The rows are grouped in 3 ways, from coarse to fine. Each group lies inside one group of the grouping before and may be the whole of it. The rows also spread widely along 7 directions, which tell nothing about the answers.
Some rows, each with its group in each grouping after it:
-99; 21; -8; 185; 217; 56; 136; -30; 288; 56; -282; -69; 221; -51; 35; -235; 403 => K_376 K_180 rumed
321; -87; 179; 68; 122; -56; 222; -477; -68; 212; -433; -530; -359; 174; 97; 225; 257 => K_376 K_180 naf
105; 10; 156; -88; -163; -31; -276; -158; -332; -232; 13; -288; 341; -2; -29; -326; -101 => K_32 K_616 nulib
67; -281; 76; 35; 99; -30; -246; -26; 77; -36; -167; 142; 402; -337; -243; 47; -147 => K_586 K_911 vov
185; -122; 201; -88; 116; -142; -44; -338; -32; 46; -256; -123; -348; -77; 83; 241; 224 => K_144 K_925 sitig
34; -141; 1; 122; -91; -3; 24; 105; 206; 79; -192; -62; 351; 206; -133; -395; -137 => K_32 K_893 Rab
227; -447; -205; 308; -95; 263; -382; 282; -314; -354; 268; -592; 586; 16; -137; -545; -147 => K_32 K_893 peleg
129; -263; 28; 14; 159; 148; -19; -60; 67; -75; -170; -293; 437; -282; -263; -130; 81 => K_586 K_784 nuti
57; -144; 98; 183; -2; -123; 34; 42; 241; 219; -362; 91; 8; 174; -25; -149; -3 => K_32 K_893 depas
-150; -205; -98; 351; 198; 257; -57; 355; 39; 2; -8; -17; -96; -167; 353; -203; 362 => K_586 K_678 vibu
-48; -83; 194; 4; -403; -66; -265; 171; -80; 127; -142; 80; 200; 218; 91; -253; -351 => K_586 K_304 fivas
-40; -66; -83; 77; 77; 194; 206; 144; 133; -3; 7; -235; -23; 153; 291; -390; 352 => K_144 K_925 peb
-40; 80; 281; -93; 27; -180; -468; -327; -234; -282; -30; 109; -101; -397; 140; 88; 430 => K_144 K_720 nefu
57; -138; -50; 26; -387; 132; -394; 151; -434; -189; 416; -357; 231; 260; 221; -349; -253 => K_144 K_720 vofer
116; -275; -129; 47; -53; 141; -200; 42; -226; -109; 280; -311; 108; 34; 45; -123; -104 => K_144 K_720 piluf
-205; 92; 14; 27; -67; -54; -184; 13; 63; -50; -109; 75; 376; -67; -61; -150; -14 => K_376 K_355 bebef
80; -112; 44; 56; 11; 10; -159; -41; 39; -84; 36; -68; 178; -80; -26; -85; 86 => K_144 K_221 Nizif
-202; 17; -198; 109; 48; 121; 126; 60; 109; 199; 31; 76; -16; 52; 161; 43; 28 => K_376 K_180 meb
2; -11; 130; -74; -85; -73; -57; -173; -56; 98; -21; -18; -225; 71; 187; 55; 97 => K_144 K_720 nefu
210; -97; 308; 4; -177; -265; -188; -257; -25; 88; -413; -80; 7; 146; -97; -42; -104 => K_32 K_893 Rab
136; 207; 255; -379; -230; -20; 337; -470; -123; 139; -137; -578; -212; 486; 251; -215; 61 => K_144 K_720 piluf
114; 64; 239; -117; -138; 36; -192; -305; -358; -226; 52; -513; -67; 85; 260; -281; 337 => K_144 K_720 nefu
-80; 329; 241; -97; -309; -16; 112; -195; -74; 83; -275; -379; 107; 489; 347; -454; 191 => K_376 K_180 meb
61; -117; 188; 377; -84; 5; -416; 205; -137; -205; -202; -197; 136; 94; 260; -580; 357 => K_32 K_893 depas
-57; -33; 303; -27; -325; -181; -309; 66; -18; 127; -296; 220; 132; 82; 68; -157; -199 => K_586 K_304 fivas
-121; 43; 97; 112; -187; -88; -345; 41; -143; -26; -114; -45; 117; 75; 141; -126; -7 => K_376 K_355 bebef
-7; -89; 96; 34; 148; -151; -194; -156; 196; -83; -269; 245; 283; -317; -281; -5; 91 => K_32 K_893 Rab
-9; -196; 77; 15; -19; 7; -264; 1; -203; -10; 6; 25; -56; -233; 109; 190; -58 => K_586 K_678 vibu
144; -243; 56; -3; 39; -93; -118; -146; -91; 141; -74; -15; -444; 3; 158; 350; -6 => K_144 K_925 sitig
21; -46; -33; -79; 133; 61; 75; -221; 38; -145; -62; -196; 283; -197; -197; -146; 134 => K_32 K_893 peleg

New rows. What belongs after each?
78; -238; -60; 99; -91; 113; -230; 146; -203; -105; 182; -223; -45; 72; 242; -157; 49 => K_144 K_925 peb
190; -200; 169; 61; -172; -166; -418; -55; -170; -105; -30; -86; 173; 17; -19; -98; -80 => K_144 K_720 vofer
253; -199; 347; 173; 61; -358; -127; -214; 208; 189; -661; 124; -84; 13; -155; 54; 100 => K_32 K_893 depas
174; -301; -48; 108; 119; 86; 184; 130; 329; 53; -184; -289; 382; 179; -149; -405; 32 => K_144 K_925 sitig
111; -372; 88; 158; 1; -77; -383; 86; -25; 64; -161; 194; 191; -214; -118; 129; -252 => K_586 K_911 vov
-154; 213; 290; -186; -204; 30; -136; -99; -73; -129; -165; -99; 371; 43; 195; -469; 124 => K_586 K_911 vov
-78; 103; -41; 10; -30; 286; -117; -46; -260; -300; 348; -384; -35; -54; 384; -294; 422 => K_144 K_221 Nizif
-54; 96; -15; -89; -206; 66; 47; -174; -226; 100; 15; -410; -127; 285; 186; -10; -113 => K_376 K_355 bebef
131; -161; 19; 184; -80; 1; 66; 43; 162; 204; -272; -294; 305; 354; -45; -287; -91 => K_376 K_180 rumed
-109; 312; 82; -350; -199; -1; 209; -469; -221; 121; -33; -388; -230; 232; 196; 143; -50 => K_376 K_355 bebef
230; -147; 253; -164; -68; -40; -171; -370; -291; -54; -197; -305; -60; -192; -74; 156; -15 => K_586 K_304 fivas
239; -321; 163; 262; -96; -17; -412; 195; -128; -173; -137; -353; 201; 155; 157; -473; 159 => K_144 K_925 sitig
-57; 296; 79; -168; -91; 173; 421; -219; -91; 66; -75; -486; -50; 376; 317; -500; 197 => K_32 K_616 nulib
-15; -14; 233; 49; -198; -284; -295; -26; -84; 172; -236; 325; -66; 86; 87; 19; -239 => K_32 K_616 nulib
-204; -12; -121; -27; -102; 58; -231; 75; -119; -124; 237; 171; 217; -116; 9; -78; -167 => K_32 K_893 depas
25; -12; 95; -203; -183; -106; 31; -144; 49; 125; -38; -54; 117; 238; -15; -92; -210 => K_144 K_720 piluf
261; -248; 204; 77; -28; -162; -204; -142; 12; 6; -219; -149; 101; 20; -106; -78; 53 => K_144 K_720 nefu
101; -267; -13; 432; 253; 110; -143; 92; 35; -70; -200; -147; -160; -143; 145; -220; 480 => K_32 K_893 Rab
438; -230; 341; -117; -119; -294; -357; -484; -262; -108; -327; -302; 119; -77; -318; 163; -196 => K_32 K_893 depas
-11; 142; 96; -45; -130; 35; 21; -260; -229; 56; -87; -337; -149; 188; 285; -20; 163 => K_376 K_180 meb
52; 188; 181; -279; -55; -133; 297; -497; 102; 183; -388; -321; 79; 170; -142; 77; -49 => K_376 K_355 bebef
-444; 349; 13; -116; -292; 121; -144; 134; -188; -80; 333; 97; -121; 227; 630; -389; 196 => K_144 K_720 piluf
-207; -125; -439; 251; 259; 339; 435; 192; 317; 303; 112; -68; -37; 97; 122; -17; 107 => K_376 K_180 rumed
-116; -20; -176; 26; 247; 116; 11; -137; 98; -100; 24; 6; 317; -345; -137; 80; 183 => K_376 K_180 meb
144; -116; 210; 29; 22; -133; -364; -239; -171; -249; -187; -116; 191; -239; -122; -69; 153 => K_32 K_893 depas
32; -93; 85; 85; -123; 233; 119; 186; 104; 15; -162; -405; 511; 301; 111; -718; 23 => K_586 K_911 vov
64; -173; 267; 88; -297; -153; -343; 76; -122; 162; -266; 108; -67; 108; 122; -41; -208 => K_586 K_304 fivas
-18; -69; -149; -46; 32; 214; 398; 88; 181; 109; 62; -296; 12; 294; 208; -318; 130 => K_144 K_925 peb
144; -260; -34; -8; 109; -62; -180; -135; 41; -97; 59; 29; 296; -256; -265; 121; -85 => K_144 K_720 vofer
174; -220; 200; 150; 192; 46; 10; 2; 142; -44; -389; -289; 311; -139; -61; -311; 312 => K_586 K_678 vibu
-168; -16; -62; 292; 233; 52; -90; 68; 144; -42; -154; 119; 124; -198; 123; -75; 421 => K_376 K_180 naf
118; -307; -72; 251; 47; -51; -362; 54; -66; -75; -38; -51; 363; -158; -200; 83; -125 => K_376 K_180 naf
-15; 42; 150; -229; -109; 63; -21; -303; -282; 22; -35; -191; -279; -95; 193; 150; 41 => K_586 K_304 fivas
522; -250; 386; 92; -258; -173; -159; -227; -191; -8; -473; -695; 198; 434; -112; -427; -94 => K_32 K_893 depas
153; 224; 245; -386; -83; 6; 231; -644; -237; -138; -174; -649; 11; 102; -6; -173; 205 => K_32 K_893 peleg
119; -164; 12; 137; -144; 12; 153; 84; 122; 212; -223; -249; 124; 396; 1; -346; -144 => K_32 K_893 peleg
-55; -2; 146; -214; -288; 39; -128; -85; -190; 75; -32; -135; 138; 52; 56; -29; -238 => K_586 K_784 nuti
44; 148; 312; -309; -151; -180; -240; -393; -187; -193; -80; -139; 165; -49; 41; -128; 119 => K_144 K_720 piluf
-72; 76; 209; -136; -297; 28; -80; -71; -301; 122; -17; -172; -274; 200; 428; -13; -80 => K_586 K_678 vibu
-124; 45; -8; -122; -77; -114; -289; -232; -202; -43; 93; 155; 95; -201; -23; 358; -162 => K_376 K_180 naf
319; -274; 128; 189; -210; -43; 65; 87; 100; 179; -346; -430; 293; 521; -110; -492; -232 => K_32 K_893 depas
-165; -115; -190; 20; -71; 359; -39; 163; -226; 6; 279; -228; -37; -63; 252; -68; -11 => K_586 K_784 nuti
-266; 39; -278; -46; -18; 531; 213; 197; -126; -139; 383; -380; 227; -19; 253; -482; 134 => K_586 K_304 fivas
-148; -204; -253; 203; 7; 398; 44; 370; -14; -3; 222; -154; 153; -15; 185; -362; 28 => K_586 K_304 fivas
126; -10; 208; 133; -75; -125; 120; -149; 172; 285; -510; -229; 7; 356; 104; -177; 137 => K_376 K_180 rumed
-184; -32; -134; -59; -63; -11; -218; 36; -139; -41; 244; 294; 221; -184; -67; 51; -343 => K_32 K_616 nulib
-23; 43; 83; -185; -14; -85; -105; -198; 134; -105; 16; 108; 381; -184; -199; -10; -25 => K_144 K_221 Nizif
84; -157; 92; 180; 23; -23; -342; 45; -51; -211; -34; -81; 231; -130; 65; -283; 276 => K_144 K_720 vofer
4; -269; -110; 299; -95; -58; -42; 180; 73; 414; -173; 37; -222; 261; 60; 220; -327 => K_376 K_355 bebef
-274; 304; 18; -166; 1; 9; 32; -303; -95; 25; -4; 62; -162; -97; 273; 178; 247 => K_376 K_180 meb
190; -131; -31; -178; -153; 23; 53; -217; -72; 83; 165; -246; 60; 139; -111; 164; -361 => K_144 K_221 Nizif
24; -14; 144; -195; -134; -80; -347; -302; -368; -178; 190; -91; -141; -173; 122; 168; 53 => K_144 K_720 nefu
282; -247; 169; -32; -33; -165; -623; -273; -279; -328; 70; -69; 272; -420; -258; 221; -62 => K_144 K_221 Nizif
204; -548; -8; 385; 56; -276; -209; 287; 427; 345; -312; 482; 208; 30; -321; 152; -360 => K_144 K_720 vofer
92; -329; 66; 297; -35; 28; 30; 245; 202; 313; -353; 32; -72; 147; 59; -142; -57 => K_586 K_304 fivas
213; -144; 139; 128; -54; -88; 249; 0; 202; 305; -425; -193; 149; 394; -80; -350; -159 => K_32 K_616 nulib
